Each new row is followed by its nearest point in the smallest flat space through zero that holds the last named rows.
(in the rows, 128 means zero)

Z_248 (4 x 13):
[[127 134 123 159  90 132 105 101 130 159 111 122 123]
 [ 71 125  69 153 106 137 106  97 153 129 143 142 133]
 [165 121 165 203 171 139  89 142 106 147 147 123 140]
 [186 137 132  89 184 175  97 119 135 154 137 129 158]]
New rows:
[148 126  91 150 113 160 150 131 114 110  77 155 110]
[124 130 125 127 110 125 130 121 129 133 119 126 123]
[ 97 123 134 152 138  98 107 161 121 110 164 139 126]
[103 116 127 165 146 114 132 148 122 104 151 134 127]
[141 157 163 168 161 127  91 143 131 104 141 114 162]
[147 122 148 167 166 135 109 143 116 130 147 128 138]
[142 125 126  75  92 158 102 120 146 134 136 124 137]
[140 139 113  85 118 147 123 106 142 145 115 128 134]
[150 130 135 154 120 160 131 123 163 145 173  72 134]
[141 129 130 146 137 141 107 120 128 144 131 127 135]
[116 123 135 103 131 107 162 135 141 119 130  96  94]
[120 127 135 104 118 110 157 141 125 109 121 127 117]

Z_119, 4 rows:
[[193 107 107 119  83  68 164 169 159  91 173 166  73]
 [135 161 111 119 112 112 131 141 119 148 136 170 105]
 [124 201  88 136  60 104 160 127  81  92 164 159  88]
 [134 161 137 169 106 115 149 136 135 111 136 173 116]]
New rows:
[141 162 104 149 111 110  94 119 129 152 134 115 168]
[117 146 125 128 128 134 124 123 116 137 124 133 130]
[172 157 111 110 138  70  92 142  98 110 126  76 159]
[130 118 109 101 120 125 127 125 114 121 138 103 121]
[142 119 125 137 188 118 122 109 110 155 137 109 137]
[122 115 133 117 148 138 114 125 131 146 116 116 139]
[131 114 194 173 167 146 114 135 149 148 151 106 155]
[123 104 168 163 160 146 122 124 159 129 105 124 158]

Z_786 (4 x 13):
[[ 89  90 132 172 137 176 122 171 146 167 159  91 154]
 [105  66  79 196 148 188 138 128 128 110 202 117 106]
 [111 103  77 131  90 147 142 179 109 189 170 130 103]
 [127  97  37 104  80 146 149 194  73 137 172 153  77]]
New rows:
[125 116 136 132 149 133 143  96 125 159 128 108 101]
[127 128 130 146 130 126 132 104 141 149 141 128 121]
[159  97 120 169 131 159 131 140 122 161 149 123 116]
[115 107 111 155 127 148 133 132 132 150 159 122 120]
[ 80 131  91 151 111 125 114 172 139 119  99 120 146]
[115 116 126 123 124 145 123 169 121 130 126 116 142]
[163 113 128 119 153 142 141 117 106 149 126 158 125]
[134 130 119 126 124 122 132 118 125 128 133 136 117]
[142 122 161 144 148 137 110 130 122 142 117 100 152]
[118 128 155 138 141 135 119 131 144 133 118 111 153]
[157 149 116 136 163 133 166 115 140 100  97 121 152]
[135 134 142 128 145 124 123 109 132  94 115 129 135]

Z_417 (4 x 13):
[[113 110 128 110 103 105 144 118 113 169 134 122 111]
 [132 128 144 111 136 123 124 116 129 128 145 104 150]
 [ 92 202  90 167 120 149 101 113 142 169  96 157 141]
 [139  94 165  87 139 173 138 126  87 151 136 135  88]]
New rows:
[ 66 137 123  78 184 101  65 125 134 132 127 129 122]
[121 147 134 120 133 135 118 112 128 144 134 117 146]
[124 121 149 117 149 129  98 133 129 119 128 107 154]
[137 133 143 118 144 134 119 121 132 116 141 110 150]
[128  70 130 146 108 138 126 155 134 135 112 102 159]
[134 111 129 125 124 112 137 134 130 116 134 122 126]
[116 104 143 129 128 119 120 127 117 135 127 115 161]
[128 125 136 117 128 117 129 121 129 131 139 112 140]
[104  95 115 145 124  75  70 111 114 135 130 144 142]
[118 130 114 135 111  97 133 125 137 136 129 121 135]
[149 140 129 136 121 136 107 107 131 137 137 132 115]
[125 137 129 128 131 139 123 124 126 135 126 131 129]

Z_621:
[[140 118 149 137 124 170 143  84 107 142 144 116 113]
 [148 104  92 134  77 146 101  90  82 144 174 182 135]
 [126 145 119 114 130 116 116 158 112 109 128 144 193]
 [117 120  91 161 103 145 127 129 109 139 138 129  99]]
New rows:
[169  84 202 177 179 140 105  84 119 129 154 145 149]
[155 119 175 105 136 152 136  76 119 135 144 130 139]
[129  74 154 111 126 158 130 124 141 112 141 132 162]
[141 128 149 113 132 137 129 109 120 127 136 133 150]
[169 115 144 140 140 136 122 113  97 131 108 150 116]
[139 121 138 123 123 139 128 105 121 134 139 134 126]
[ 98 130 165  96 133 100 159  96  80  96 173 159 111]
[145 121 146 112 126 134 124 101 122 132 141 141 139]

Z_790 (4 x 13):
[[153 107 117 161 142 110 109  98 151 126 126 117 165]
 [ 90  67 139 156 112 137  92 126 112 136  92 174 174]
 [145 177  68 136 114 172  88  90 110 130 119 147 126]
 [146 186 137 125 163 118 106 186  50 125 116 130  95]]
New rows:
[114 163 168 153  90 109 127 123  86 121 137 155 104]
[117 140 134 120 128 135 123 151  99 129 120 140 114]
[ 99  88 120 121 166 140  86 153 152 146 111  99  87]
[121 117 140 128 130 122 130 138 124 129 125 131 130]
[117  96  92 148  94 120 129 170 134  87 122 148 154]
[112 103 134 136 120 131 119 126 127 131 117 143 144]
[101 135 132 137 146 171 129 138 166 135 105  87 153]
[126 118 126 128 122 129 132 117 143 128 131 127 134]

Z_356, 4 rows:
[[155  73 153 137 128 135  97 184 169 189 122 124 195]
 [129  76 162 130 135 127  98 126 154 156 156 105 190]
 [145  53 108 148 121 127 118 174 195 209 108  65 170]
 [157  57 169 127  56  93  94 127 185 161 128 106 117]]
New rows:
[124 123 143 106 129  65 103 142 143 126 191 125 126]
[128 109 157 123 114 117 111 108 134 123 147 126 136]
[119 137 129 127 143 117 156 106 123 109  93 186 126]
[129 156 129 124 131 132 133 131 108 110 123 156 114]
[108 133 108 132 107 116 141 131 136 118 114 131 146]
[127 130 119 130 128 128 133 130 129 130 123 123 122]

Z_823 (4 x 13):
[[ 75  99 112 168 159 127 115 142 109 116  87 128 115]
 [ 88 160 136 106 145 110  78 149 114 100  78  49 170]
 [121 136 131 114 103 126 114 140 127 110  69 115 164]
 [ 69 117 144 126  50 132 124 132 131  69 109  52 123]]
New rows:
[172 160 131 166 134 112 113 138  90 128  98 132 104]
[133 130 123 129 147 126 122 132 124 136 113 141 137]
[127 101 127 130  93 104 126 164 129 148 111 164 115]
[131 111 123 139 109 135 141 128 130 127 106 158 127]
[161 101 105 100 154  99 120 120 110 114 158 113 127]
[137 140 130 121 149 123 123 125 128 138 154 120 125]
[130 145 109 122 119 145 123 137 137 149 105 154 125]
[141 126 124 127 127 130 131 130 129 134 108 151 139]
[142 162 131 155 144 102 125  90  98 110 131 170 168]
[147 136 124 123 148 126 124 130 127 143 117 149 141]
[128  91 111 148 167 158 128 157 120 147  96  97 160]
[110 124 119 140 159 123 112 139 116 129  94 131 137]

Z_145 (4 x 13):
[[147 144  75 105 104 128  94 109 113 153 119  92  52]
 [147 204 107 161 144 145 161 151 137 150 119 114  84]
 [156 151  93 125  91  73 195 146 129 145 102 183  96]
 [131 107  92 173 155 145  80 124 179 164 142 118 126]]
New rows:
[133  79 124 129 117  97 134 138 142 128 100 151 127]
[131  95 115 124 111  98 132 125 139 133 125 160 139]
[127 117 103 152 143  84 123 143  65 132 130 101 118]
[132 131 119 117 118 124 125 123 120 130 124 123 112]
[133 138 143 122 118 127 127 191  86  82 130 157 168]
[119 132 164 117 126 123 160 136 111 103 126 143 156]

Z_75, 4 rows:
[[149 139 138 124  54 162  86 120 133 105 138 144 174]
 [121 148 145  73  92  76 157 126 156 138 101 149 104]
 [122 130 128 122  53 121 148 108 112 133 137 120 154]
 [126 127 130 137 134  82  94 155 104 116 136 116 142]]
New rows:
[136 132  96 129 125 116 131 126 143 112 143 144 112]
[129 130 130 123 130 126 128 129 133 128 124 132 124]
[113  96  83 166 126 131 129  82 138  93 144  95  94]
[121 115 115 152 140 147 147 117 111 137 140 111 130]
[206 124 157 134 112 104 116 141 145 102  86 143 136]
[141 142 142 108 115 118  94 142 147 112 119 149 133]
[135 147 122 125  95 133 128 130 121 121 125 161 115]
[133 135 134 114 102 131 126 123 138 125 124 138 133]
[104  89 111 119 125 121 112  81  95 136 100 106 155]
[120 120 121 142 115 124 139 122 106 133 139 111 140]

Z_715:
[[122 116  93 161 128 154  71 135 110 149 132 102 149]
 [134 123 139 159  68 134 137 188 143  98 119 140 151]
 [191 159 144 109  89  94  74 155 167 120 152  72 101]
 [179 124 120 145 134 144 101 115  68 116 159 114 132]]
New rows:
[143 164 116 162 155 131 166 107 134 159 121 133 120]
[120 127 128 120 146 128 139 110 121 133 127 135 124]
[110 122 145 148 109 102 172 108 164 132 114 150  89]
[108 133 146 109 125 113 166 131 157 123 113 148 120]
[142 108 108  99 127 159 139 104 152  85 122 120 135]
[131 129 133 124 130 126 136 125 126 124 129 132 125]

Z_895 (4 x 13):
[[138 124 140 107  78 169 106 159 126 136  92 124 171]
 [140 107  77 119 137 116 119 143 108 128 124 111 101]
 [111 145  99 104  50 201  96 101 110 116 109 170 161]
 [130 123  91 111 127 153 158 107 137  99  88 111 126]]
New rows:
[101 167 112 123 103 142 146 138 167 137  98 148  88]
[122 134 120 124 121 144 138 109 132 115 118 133 132]
[ 90 139 107 113 118  88 124  89 105 129 109 151  89]
[117 133  95 131 133 125 127  99 116 118 146 145 104]
[153 115 111 143 158 170 155  97 166 130 119 136 121]
[123 132 119 126 140 136 158 102 142 107 112 122 124]

Z_27 (4 x 13):
[[102 113  76 119  91 154 118  51  37 125 177 141  90]
 [131 119 131 166 133 160  89  98 118 120 164  81  81]
 [103 137  93 146 149 143 151 144  77 179 184 102 188]
 [ 65 176 144 155 126 187 133  96 130 114 196 116 131]]
New rows:
[130 130 117 106 135 121 105 160 151 133 143 151  87]
[136 124 134 126 126 123 122 128 138 120 115 130 117]
[172  99 127 153 103 122 167 131 115 123 143 152 149]
[135 119 115 119 127 116 134 133 113 138 121 135 137]
[128  99 123 132 144 112 157 115 147 127 143 103  92]
[138 119 129 137 131 130 115 125 129 126 128 115 113]
[149  96 123 140 145  82  71 147 141 122 156 141 124]
[156 107 126 136 136 116 112 137 130 134 115 109 115]

Z_800, 4 rows:
[[ 94  90 132 149 162  74 133 132 111  83 104 121 117]
 [112 119 118  78 122 145 139 138 124 138 159 109  85]
 [ 95 140 130 120 156 126 156 160 138 170  87 106 169]
 [100 118 125 107 152 164 117 157 133 166  92 152 124]]
New rows:
[131 167 102 165 136 132 133 135 120 133 116  82 132]
[131 144 131 136 126 116 144 128 133 135 125 110 154]
[136  83 133 106 117  99 115 156 151 105 121 124 133]
[116 113 128 129 137 114 128 129 121 113 126 126 116]
[ 86 137 122  96 125 133 124 128 159  65 140 134 153]
[121 121 127 125 131 117 132 128 124 118 132 121 119]
[117 118 127 132 132 144 132 125 106 118  65 114 124]
[110 117 130 134 148 123 125 139 126 130 102 136 133]
[126  95 122 132  86 145 123 131 136 112 107 127 104]
[128 116 126 124 127 135 115 125 124 119 133 141 108]

Z_157:
[[119 150 123 154 122 171 108 100 131 129 135 135 102]
 [120 184 110 143 165 165 112 106 116 202 139 126 128]
 [158 116 129 140 113 127  61 152 134 123 116 122 105]
 [140 173 159 138 138 125  97  81 163 127 124 133 117]]
New rows:
[ 87  65 131  78 118 175 135 123 155 164 147  91 102]
[115 114 110 133 121 148 143 138 110 128 134 129 125]
[136 142 132 123 128 124 140  96 116 134 150  88 136]
[123 143 132 125 138 127 140 114 131 137 131 129 135]
[143 143 104  85 121 126 125 129 127  65 143 131 123]
[128 113 137 126 113 121 134 127 136  98 125 131 124]
[169 125 120 126 116 138 111 119 130 113 142 114 154]
[137 125 132 129 124 123 113 132 133 123 124 127 123]
[130 141  98 178 152  97 118 126 130 126 140 111 136]
[133 137 127 129 135 127 118 129 128 142 127 126 129]

Z_174:
[[145 120 123  88 150 106 135 104 111 147 116 142 123]
 [102 113 135 109 103 145 133 114  99 156 133 166 128]
 [144 113 130 114 118 105 145 123 124 103 161 121 146]
 [113 195 136 115 155 115 150  86  98 105 171 123 133]]
New rows:
[140 152 123  87 126 147 167  95  90 150 116 138 124]
[120 141 130  94 142 122 138  95  97 149 130 152 123]
[ 65 129  99 119 149 113 140 164 125 145 156 173 127]
[107 133 133 124 116 142 130 119 111 140 134 146 127]
[150 145 122 125 128 160 139 134  95  75 133 121 119]
[126 145 131 134 129 125 134 125 127 110 147 118 134]
[119 119 150 125 114 112 121 122 137 136 191 142 163]
[121 118 136 122 102 124 144 123 115 110 167 134 146]
[175 132 138 147 103 148 130 137 131 129 126 147 156]
[129 112 129 135 113 131 127 140 135 123 132 126 133]
[132 121 122 103 138 126 104 150 128 133 127 158 122]
[132 114 126 118 129 127 125 127 126 142 115 137 124]

Z_663:
[[128  91  70 164 149 177 122  79 105  92 159 102 139]
 [149  76 108 173 147 150  71 139  80 117 141  91 115]
 [139 112 158  84 151 116 106 150 129 187  78 100 135]
 [162 141 126 155  65 125  93 160 140 106 137 151 120]]
New rows:
[128 152 115 112 133  65 160 108 123 191 102 129 121]
[113 142 153  94 144 110 151 131 140 155 107 131 131]
[128 117 132 126 133 124 126 111 119  79 129 145 130]
[123 129 119 142 127 132 134 121 124 112 143 133 125]
[102 125 130 150 113 128 149 122 130 102 126  82 141]
[121 125 118 135 135 135 136 116 124 118 138 127 129]
[157 166 126 124 105 157 104 167 152 116  65 152 151]
[160 140 130 112  80 129 106 145 159 140 106 138 140]

Z_367:
[[111 154 149 109  88  82 113  82  68 132 120  86 158]
 [ 93 146  91 108 106 137 134  93 163  98 151 206 113]
 [165 150 115 160 126 130  89 162 141 111 122 115 126]
 [ 87 154 149 129 117  82 169 148 147 132 138 169 112]]
New rows:
[150  93  99 123 133 119  71  97 143 119 183 152 138]
[139 127  96 122 121 158 101 103 136 108 133 142 130]
[ 69 128 103 164 104  91 110 118 146 105 191 159 159]
[104 162 116 123 100 106 126 114 141 108 140 168 122]
[158 132 136 105 136 105  83 175 110 130 122 129 108]
[148 141 132 148 128 119 111 154 128 125 121 110 129]
[140 109 144 130 155 113 146 109 136 143 123 140 114]
[120 112 137 123 140 132 149 132 130 140 129 131 124]
[145 131  96 121  80 100 147 194 107 127 139 127 118]
[131 150 137 145 122 104 125 154 135 125 126 128 124]
[ 94 138 150 123 145 118 116  87 138  95 103 122 135]
[116 134 127 116 115 120 127 106 117 125 130 131 134]

Z_112:
[[142 103 102 138 117 166 144 116 129 108 118 155 133]
 [186 154  96 139 118 118 132 102 180 138  52 159  57]
 [138 130 124 152 153 135 121 160 139 133 109 125  62]
 [150  99 143 104 135 153 108  99 167  85  96 142  56]]
New rows:
[102 142 169 146 167  89 170 123 111  85 102 109 137]
[117 134 144 121 135 115 119 134 125 132 138 114 128]
[ 92 111 128 127 109 137 132 124 120 113 171  96 139]
[106 111 143 119 132 138 125 133 110 116 157 118 153]
[162 170 117 119 170 167 143 140 125 121 120 152 139]
[138 127 109 144 126 139 138 133 128 131 118 139 123]
[145 152  89 165  88 128 154 156 141  88  96 170 171]
[151 133  81 154 106 144 158 120 125 139 109 158 156]

Z_637:
[[ 62 162 177 164 132  79 157 101 108 151  80 172 145]
 [150 208  99 193 139  90  93 107 107 101 144 133 164]
 [111 148 143 166 123 115 109 126 118 138 126 177 103]
 [112 213  94 178 144  69  50 163 114 148 113 137 118]]
New rows:
[184 119 110 119 135 137 128 130 117 111 131 101 102]
[159 118 106 117 127 147 117 134 135 114 150 109 127]
[109 140 140 164 134 154 136 143 140  89  77 147 179]
[117 143 139 142 131 113 145 108 120 123 119 133 150]
[158 157  91 126 118 119 106 139 189 120  89 104 158]
[140 150  98 120 139 114 109 143 130 124 127  89 148]

Z_749 (4 x 13):
[[210 123 165 111 213 122 170 141 158 177  54 156 142]
 [199 118 135 119 168  85 128 147 102 119  78 119 104]
 [210 143  97 118 196 123 150 105 147 165  45  88 132]
 [197 141 151  63 171 101 154 140 121 168  61  98 110]]
New rows:
[112 151 159 165 131 139 105 117 131 152 116 170 129]
[120 120 140 145 136 140 134 131 144 131 136 157 142]
[ 86 107 126 115  94 105 120 158 123 120 161  88 162]
[ 94 132 129 115  92 128 117 130 114 117 157 118 119]
[126 102  86  89 109  93 139 167 120 106 167 168 154]
[116 119 145 128 113 117 120 144 113 111 147 143 120]
[151 162 124 103  95 138 108 155 110 161 166 155 105]
[113 131 147 102 110 123 129 139 118 131 140 127 119]
[121 108  89  92 133 111 170  95 159 130 112 166 151]
[130 133 127 128 142 144 141 119 149 148 119 132 142]
[ 96 139 151  94  97 144 165 160 138 132 165  89  92]
[ 93 142 149  80  92 132 132 134 120 142 150 114 119]

Z_318:
[[ 72 152 123 160 133 133 159 190 110 160 105 100 124]
 [ 94 171 135 143 147 118 150 148  84 154 104 151 125]
 [160 141 137 167 160 121 132 140 123 116 135 100  87]
 [ 97 182 124  72 129 117 139  92 113 147  66 128  83]]
New rows:
[132 137 135 141 119 110 136 121 134 145  89 100 151]
[115 134 125 125 126 130 133 135 129 134 118 117 122]
[109 129 136  76 147 132  74 118 127 122  84 113 122]
[119 138 122  89 117 127 126 102 137 131 103 122 112]
[ 97  66 113 146 138 126  85 151 109 124 121 135 138]
[119 109 125 141 118 135 128 148 132 131 143 131 155]
[ 73 133 155 153 128 109 138 117 116 123 152 133 113]
[116 139 131 140 135 126 136 141 113 137 124 135 131]

Z_642:
[[126 128 130 167 160  89 114  98 149 133 155 167  82]
 [119 139  97 128 108 130  62 147 158 135 138 105 133]
 [120 143 145 126 150 136 115 147 128  76 134 127  78]
 [155 125 173 116 122 139 106 159 154 195 142 137 148]]
New rows:
[126 174 113 117  87 158 150 113 129  94 128 134 137]
[119 130 113 118 119 139 138 130 113 102 114 111 136]
[139 118 161 165 164 131 134 148 130 132 130 124  97]
[136 131 161 132 150 126 131 135 133 126 139 147  99]
[131 127 130 141 126 109  99 148 118 144 142 191 131]
[134 127 138 140 137 115 113 124 145 152 143 145 119]
[125 148 127 145  93 123  65  90 150 132 135 130 131]
[121 132 101 142 120 114  82 125 154 142 141 124 127]
[145 123 140  98 124 120 156 179 122 139 167 141 129]
[141 127 162 115 131 142 136 147 127 142 128 132 130]
[125 151 191 149 126 130 107  91 178 159 134 107  69]
[138 133 159 141 149 117 100 138 154 145 152 151  95]
